The rows of a group lie close to one hidden flat surface of 12 dimensions, which passes through zero. Surfaces can cross.
In the rows, zero is written as 100.
Some rows, each with its group after it:
95 68 91 141 72 90 108 133 106 114 92 111 108 140 70 -> vif
109 86 97 82 103 114 96 93 90 112 84 111 115 91 86 -> pasif
121 110 85 100 65 109 119 97 107 109 91 106 83 105 122 -> bado
71 76 111 100 123 93 112 112 136 97 100 81 114 99 99 -> Sez
102 99 95 83 118 112 95 106 133 110 98 123 105 106 93 -> vif
108 84 132 92 94 110 92 125 92 93 75 79 91 114 72 -> Sez
105 118 127 121 108 84 121 113 88 90 129 102 106 92 110 -> luno
101 127 86 71 102 106 83 97 122 73 96 100 88 105 105 -> luno
80 101 111 111 79 91 99 112 98 115 98 87 87 114 102 -> det
74 129 89 90 93 106 85 84 114 54 90 97 84 89 96 -> bado
86 81 88 124 82 92 73 80 121 77 98 111 115 74 98 -> zos
116 113 79 100 93 100 110 103 104 99 81 109 111 89 94 -> Sez
98 81 105 133 67 112 92 83 107 89 105 111 98 100 97 -> bado
84 89 102 145 73 104 58 86 124 94 108 116 102 109 79 -> zos
127 74 67 115 75 106 98 112 123 80 131 92 83 111 108 -> bado
85 100 106 88 125 113 105 90 107 112 102 118 137 109 89 -> zos
114 95 97 92 111 89 83 103 93 109 108 91 84 95 113 -> bado
107 88 100 107 91 117 111 99 98 104 111 93 133 123 89 -> bado
80 107 126 117 115 95 112 108 99 96 104 105 101 110 90 -> det
101 100 98 118 114 96 96 113 126 88 129 116 125 121 88 -> pasif
93 97 98 103 103 73 106 117 91 113 47 101 78 108 96 -> pasif
86 118 116 91 111 104 83 86 74 117 88 111 118 100 82 -> Sez
90 97 91 89 78 115 113 102 95 75 95 79 88 94 94 -> luno
91 103 82 89 93 109 88 70 85 79 103 89 112 103 109 -> det
110 66 81 111 107 79 90 104 100 86 79 140 99 120 99 -> pasif
82 112 136 82 80 95 109 105 119 95 107 118 128 85 123 -> det
102 106 111 108 101 93 86 117 109 100 111 94 109 107 90 -> luno
93 102 86 71 122 115 91 95 119 98 85 103 89 114 93 -> det
100 127 114 85 79 95 69 92 75 148 110 103 111 115 114 -> Sez
99 103 139 131 95 108 126 98 116 135 124 81 146 105 110 -> vif
125 87 145 54 110 157 104 60 91 107 84 97 103 110 119 -> bado
72 92 102 118 100 100 97 114 77 85 131 133 80 121 67 -> zos
104 105 123 98 94 110 106 83 78 69 73 69 95 78 102 -> pasif
131 107 101 104 121 138 81 80 152 98 137 131 123 113 98 -> zos
86 93 113 106 108 101 91 73 98 106 108 59 121 107 119 -> luno
126 125 120 64 81 119 105 87 101 116 92 92 111 81 128 -> vif
122 84 99 120 77 91 109 98 107 110 94 85 108 116 130 -> Sez
79 111 142 120 93 88 126 134 111 92 101 86 94 89 90 -> det
103 91 121 109 103 84 98 129 102 87 104 92 82 107 96 -> pasif
149 122 81 104 95 93 111 115 131 102 118 78 78 86 136 -> vif
57 96 89 99 81 102 68 91 125 117 91 77 70 106 95 -> det
119 90 87 119 128 113 65 84 116 107 119 122 79 125 86 -> vif
111 109 100 90 96 106 103 96 113 92 104 105 99 90 115 -> det
111 120 95 62 101 100 94 107 98 105 88 93 88 104 111 -> vif
104 125 83 83 94 101 128 115 70 118 88 108 106 108 90 -> luno
116 92 121 117 72 118 96 94 80 111 97 63 94 120 96 -> bado
87 115 102 78 138 115 95 87 67 87 126 110 79 113 88 -> luno
107 64 82 98 83 118 93 88 103 70 137 117 73 110 112 -> vif
111 109 101 114 71 108 90 96 112 119 93 103 103 117 102 -> Sez
107 95 84 77 99 100 123 80 103 105 61 123 110 84 126 -> pasif
128 113 107 107 116 93 63 85 114 118 114 97 112 94 117 -> zos
124 98 66 97 102 99 90 87 121 100 98 114 83 93 118 -> luno
97 100 100 93 127 80 64 107 99 64 126 145 98 78 85 -> zos
108 83 97 108 99 115 83 66 43 117 107 111 85 122 95 -> vif
90 106 90 100 91 126 121 88 101 113 102 98 82 85 93 -> luno
127 110 100 107 84 85 85 89 90 150 89 95 132 113 124 -> Sez
110 109 76 142 101 90 110 96 83 105 92 94 91 107 87 -> zos
117 123 88 107 106 121 97 54 77 69 71 100 91 86 97 -> bado
85 88 103 111 81 89 109 124 105 83 95 91 93 88 86 -> vif
104 126 93 111 127 97 112 99 128 116 124 73 145 71 104 -> zos
128 90 62 115 67 85 82 122 101 88 80 84 96 97 81 -> luno
105 108 86 71 97 115 116 130 82 100 122 115 88 112 75 -> zos
91 97 101 111 75 120 71 71 106 94 85 117 141 98 77 -> zos
120 108 92 85 86 100 71 105 105 103 82 113 83 92 98 -> luno
94 112 117 78 120 90 120 110 74 113 86 114 120 113 101 -> zos
64 108 114 108 91 93 116 108 123 121 112 127 83 78 106 -> bado
129 100 69 72 68 103 67 76 52 134 96 95 105 118 121 -> det
110 84 90 71 83 95 110 122 66 82 95 75 118 95 90 -> det
99 113 89 107 141 77 83 107 124 89 97 107 88 105 98 -> vif
126 62 62 119 119 97 98 92 89 113 142 113 80 106 109 -> pasif
93 106 105 85 57 101 125 115 101 112 60 86 134 114 103 -> luno
94 97 70 118 138 111 108 86 82 149 105 88 68 82 74 -> pasif
77 66 104 106 70 106 86 76 120 109 65 132 125 120 101 -> bado
112 113 105 83 68 115 89 84 87 102 67 89 70 90 108 -> bado
138 100 87 119 105 92 70 87 120 91 87 102 101 74 104 -> Sez
98 93 133 120 111 98 64 98 131 117 107 108 102 120 100 -> Sez
76 103 91 131 122 88 104 85 85 116 88 102 131 104 78 -> bado
101 83 73 68 88 105 85 110 95 101 125 83 52 95 109 -> Sez
93 145 114 82 138 86 100 90 84 124 107 101 134 124 118 -> luno
95 88 99 120 87 88 107 117 91 121 105 90 90 110 95 -> det
108 118 114 118 90 107 113 91 114 112 139 123 101 86 123 -> pasif
115 119 126 137 82 127 104 97 122 90 94 105 96 88 75 -> vif
69 84 75 95 85 93 99 108 118 118 93 101 128 93 86 -> zos
49 104 99 92 83 99 82 93 120 111 96 66 109 92 100 -> Sez
92 118 141 100 99 111 84 88 109 105 135 112 94 88 113 -> det
70 98 101 76 104 103 92 106 101 94 86 121 91 105 80 -> Sez
120 129 98 99 107 134 134 88 112 115 135 72 116 85 111 -> det
90 101 94 99 119 115 93 83 85 112 111 105 99 111 84 -> vif
78 85 115 146 101 108 93 98 94 83 147 91 62 139 89 -> pasif
122 87 98 92 93 111 75 100 102 72 80 101 70 90 87 -> pasif
101 114 81 112 124 104 106 87 105 96 100 86 117 91 89 -> pasif

New rows, each followed by its group:
107 117 100 115 119 87 97 100 79 111 79 93 96 110 88 -> zos
122 121 99 104 81 125 110 99 127 117 63 56 97 111 96 -> zos
96 92 90 119 67 105 98 102 110 84 114 76 118 99 94 -> vif
110 83 82 77 114 117 132 89 99 84 114 59 101 68 120 -> Sez
83 105 67 99 111 112 132 86 115 108 102 98 90 77 104 -> luno
111 79 85 71 111 122 117 85 100 87 132 103 90 81 121 -> zos
72 111 98 98 99 123 88 79 103 127 116 109 99 115 92 -> Sez
125 96 87 120 94 84 107 128 75 95 126 89 95 96 88 -> luno
156 95 125 100 122 91 62 135 101 89 92 103 79 87 74 -> Sez
129 97 95 133 74 75 104 105 99 85 98 91 99 71 118 -> luno
89 125 104 98 98 95 128 82 91 67 68 119 117 74 111 -> vif
126 118 77 94 106 85 94 108 96 83 133 111 102 85 119 -> bado
129 103 113 83 96 106 96 116 126 84 106 111 112 85 104 -> pasif
88 97 84 89 98 105 74 93 120 99 106 51 87 75 99 -> luno
85 95 91 106 86 112 122 100 109 102 93 97 93 84 91 -> luno
71 94 108 84 128 90 90 114 106 70 96 75 98 89 83 -> pasif
101 84 107 108 79 107 118 88 73 96 100 115 96 106 107 -> vif
111 95 108 105 59 113 118 90 107 87 80 114 91 92 117 -> luno
78 117 79 108 70 107 87 84 98 97 95 95 111 94 84 -> bado
138 101 90 102 91 84 71 134 100 128 100 125 77 76 81 -> luno
96 105 102 91 106 90 106 89 93 94 98 130 118 123 122 -> det
134 122 89 96 97 98 85 71 109 89 106 131 71 102 148 -> det
116 98 93 70 115 92 86 95 68 127 85 126 88 94 106 -> luno
78 93 97 67 92 92 108 109 107 130 126 110 100 105 128 -> pasif
102 122 66 90 92 108 102 72 101 117 91 111 79 78 115 -> bado
97 94 97 67 113 110 81 89 79 94 69 97 92 96 84 -> zos
103 92 131 102 87 103 116 99 90 96 101 40 118 92 117 -> Sez
126 113 98 91 81 90 105 127 111 123 105 99 98 84 112 -> luno
120 86 62 107 88 76 123 114 112 86 63 94 113 89 111 -> Sez
80 83 88 123 59 120 102 88 90 92 114 65 76 90 88 -> zos
84 77 92 84 85 94 84 83 106 108 67 97 106 107 114 -> Sez
113 106 108 56 78 107 103 98 81 96 120 79 83 113 144 -> vif
120 56 36 116 135 106 79 44 93 135 82 94 117 126 107 -> bado
83 111 107 95 107 90 136 107 95 125 88 88 133 109 110 -> pasif
104 79 104 124 131 73 108 98 93 116 120 101 128 110 117 -> luno
125 82 106 113 90 93 73 96 107 128 73 114 114 83 94 -> vif
102 109 110 77 115 113 105 109 102 94 99 95 106 93 87 -> det
96 82 117 84 86 92 105 97 85 105 72 121 89 89 115 -> pasif
88 118 95 89 123 93 91 112 131 102 77 111 119 113 84 -> vif
57 84 80 109 76 103 113 93 111 106 159 56 103 97 119 -> det
86 133 107 125 105 87 92 77 88 93 98 74 92 116 115 -> bado
68 99 106 61 130 109 105 96 109 103 94 134 70 73 98 -> luno
94 79 113 89 97 110 107 97 112 126 96 107 103 112 110 -> bado
102 111 94 95 109 109 97 105 139 129 98 90 95 70 94 -> det
140 105 85 112 109 90 96 119 111 103 103 95 42 116 116 -> zos
83 101 118 102 64 104 92 97 123 101 129 106 127 128 123 -> bado
139 71 82 91 101 115 80 79 78 105 125 87 90 138 121 -> luno
106 93 119 95 90 116 108 91 77 120 84 97 78 139 109 -> zos
89 99 66 103 97 96 100 96 102 97 111 69 85 95 107 -> det
106 97 120 97 88 92 98 86 65 100 97 95 116 71 113 -> pasif
102 103 78 86 78 103 130 90 65 90 83 104 95 73 106 -> vif
120 118 105 99 69 97 65 109 83 89 86 92 74 75 83 -> luno
103 76 93 97 76 102 120 98 72 110 79 88 99 146 114 -> pasif
121 104 81 94 72 109 116 101 108 88 102 96 97 84 115 -> vif
85 65 84 87 116 124 86 85 123 100 99 98 88 97 88 -> bado
71 80 118 113 125 76 96 94 107 70 120 110 105 111 120 -> vif
124 101 91 95 82 107 93 90 113 87 93 130 127 105 109 -> pasif
98 119 120 95 108 109 75 91 134 102 86 81 129 87 92 -> zos
102 98 92 109 103 75 146 118 106 87 84 116 102 101 123 -> zos
117 81 127 77 73 108 92 125 114 106 102 122 72 81 106 -> luno
106 89 75 86 104 89 104 91 79 74 112 95 68 63 120 -> vif
125 117 128 89 93 123 82 115 115 106 111 123 89 108 86 -> Sez
119 89 91 125 67 109 96 85 99 102 98 91 102 89 103 -> det
69 89 112 86 76 110 137 104 102 82 82 78 112 107 105 -> Sez
90 83 100 72 91 101 102 126 139 96 102 83 90 133 116 -> bado
101 51 104 110 84 105 70 108 109 111 126 108 76 76 87 -> bado
111 69 101 104 69 84 104 125 99 86 98 106 95 91 105 -> det
116 65 112 77 84 145 112 123 126 77 102 81 95 102 72 -> det
72 122 106 92 104 86 115 97 92 63 102 94 89 122 122 -> det
83 104 109 113 116 77 72 75 83 87 81 126 150 79 90 -> zos
105 109 97 90 92 109 94 77 102 101 76 117 94 97 111 -> luno
98 107 93 103 101 89 95 105 93 116 79 90 105 91 89 -> det
107 89 75 120 81 100 97 97 93 118 99 89 120 102 86 -> vif
102 93 112 90 91 87 93 87 69 86 81 92 106 97 118 -> luno
98 111 110 92 103 65 122 130 107 85 74 118 108 88 111 -> det
72 112 109 87 78 107 87 101 110 109 84 72 92 99 92 -> det
77 101 110 80 86 86 107 134 96 92 105 111 102 98 91 -> zos
86 76 74 98 105 96 114 101 105 103 113 102 111 73 98 -> vif
123 80 71 78 78 91 74 100 94 98 89 101 69 96 118 -> Sez
114 96 110 90 76 112 87 91 86 89 92 88 76 97 108 -> zos
91 90 100 103 109 130 87 52 86 102 127 88 126 81 95 -> zos
93 101 142 70 100 86 87 103 98 94 54 74 146 76 102 -> Sez
123 91 121 98 94 98 95 121 107 113 72 135 89 90 86 -> pasif
72 98 124 113 130 80 90 148 120 104 124 76 64 117 78 -> vif
105 87 97 134 95 109 106 80 117 130 99 123 123 107 98 -> det
108 102 90 103 78 81 92 83 110 76 75 110 114 79 130 -> Sez
107 103 88 131 107 105 128 83 72 119 114 78 113 109 103 -> Sez
91 96 89 112 104 106 104 103 103 119 109 88 114 88 76 -> vif
142 73 124 76 107 101 77 109 97 76 109 95 112 126 121 -> bado
49 110 85 93 103 108 90 79 115 90 103 108 108 122 92 -> pasif
111 124 105 118 133 77 95 109 102 122 95 104 109 114 98 -> zos
122 123 96 138 99 95 100 98 110 111 112 66 120 82 96 -> Sez
108 99 77 98 98 93 88 111 111 101 118 97 92 113 105 -> pasif
100 95 115 92 107 97 82 93 84 99 95 121 97 113 99 -> zos
50 104 97 77 77 80 91 93 116 74 89 115 88 121 134 -> pasif
116 82 72 108 102 98 68 115 102 123 97 126 81 121 71 -> pasif
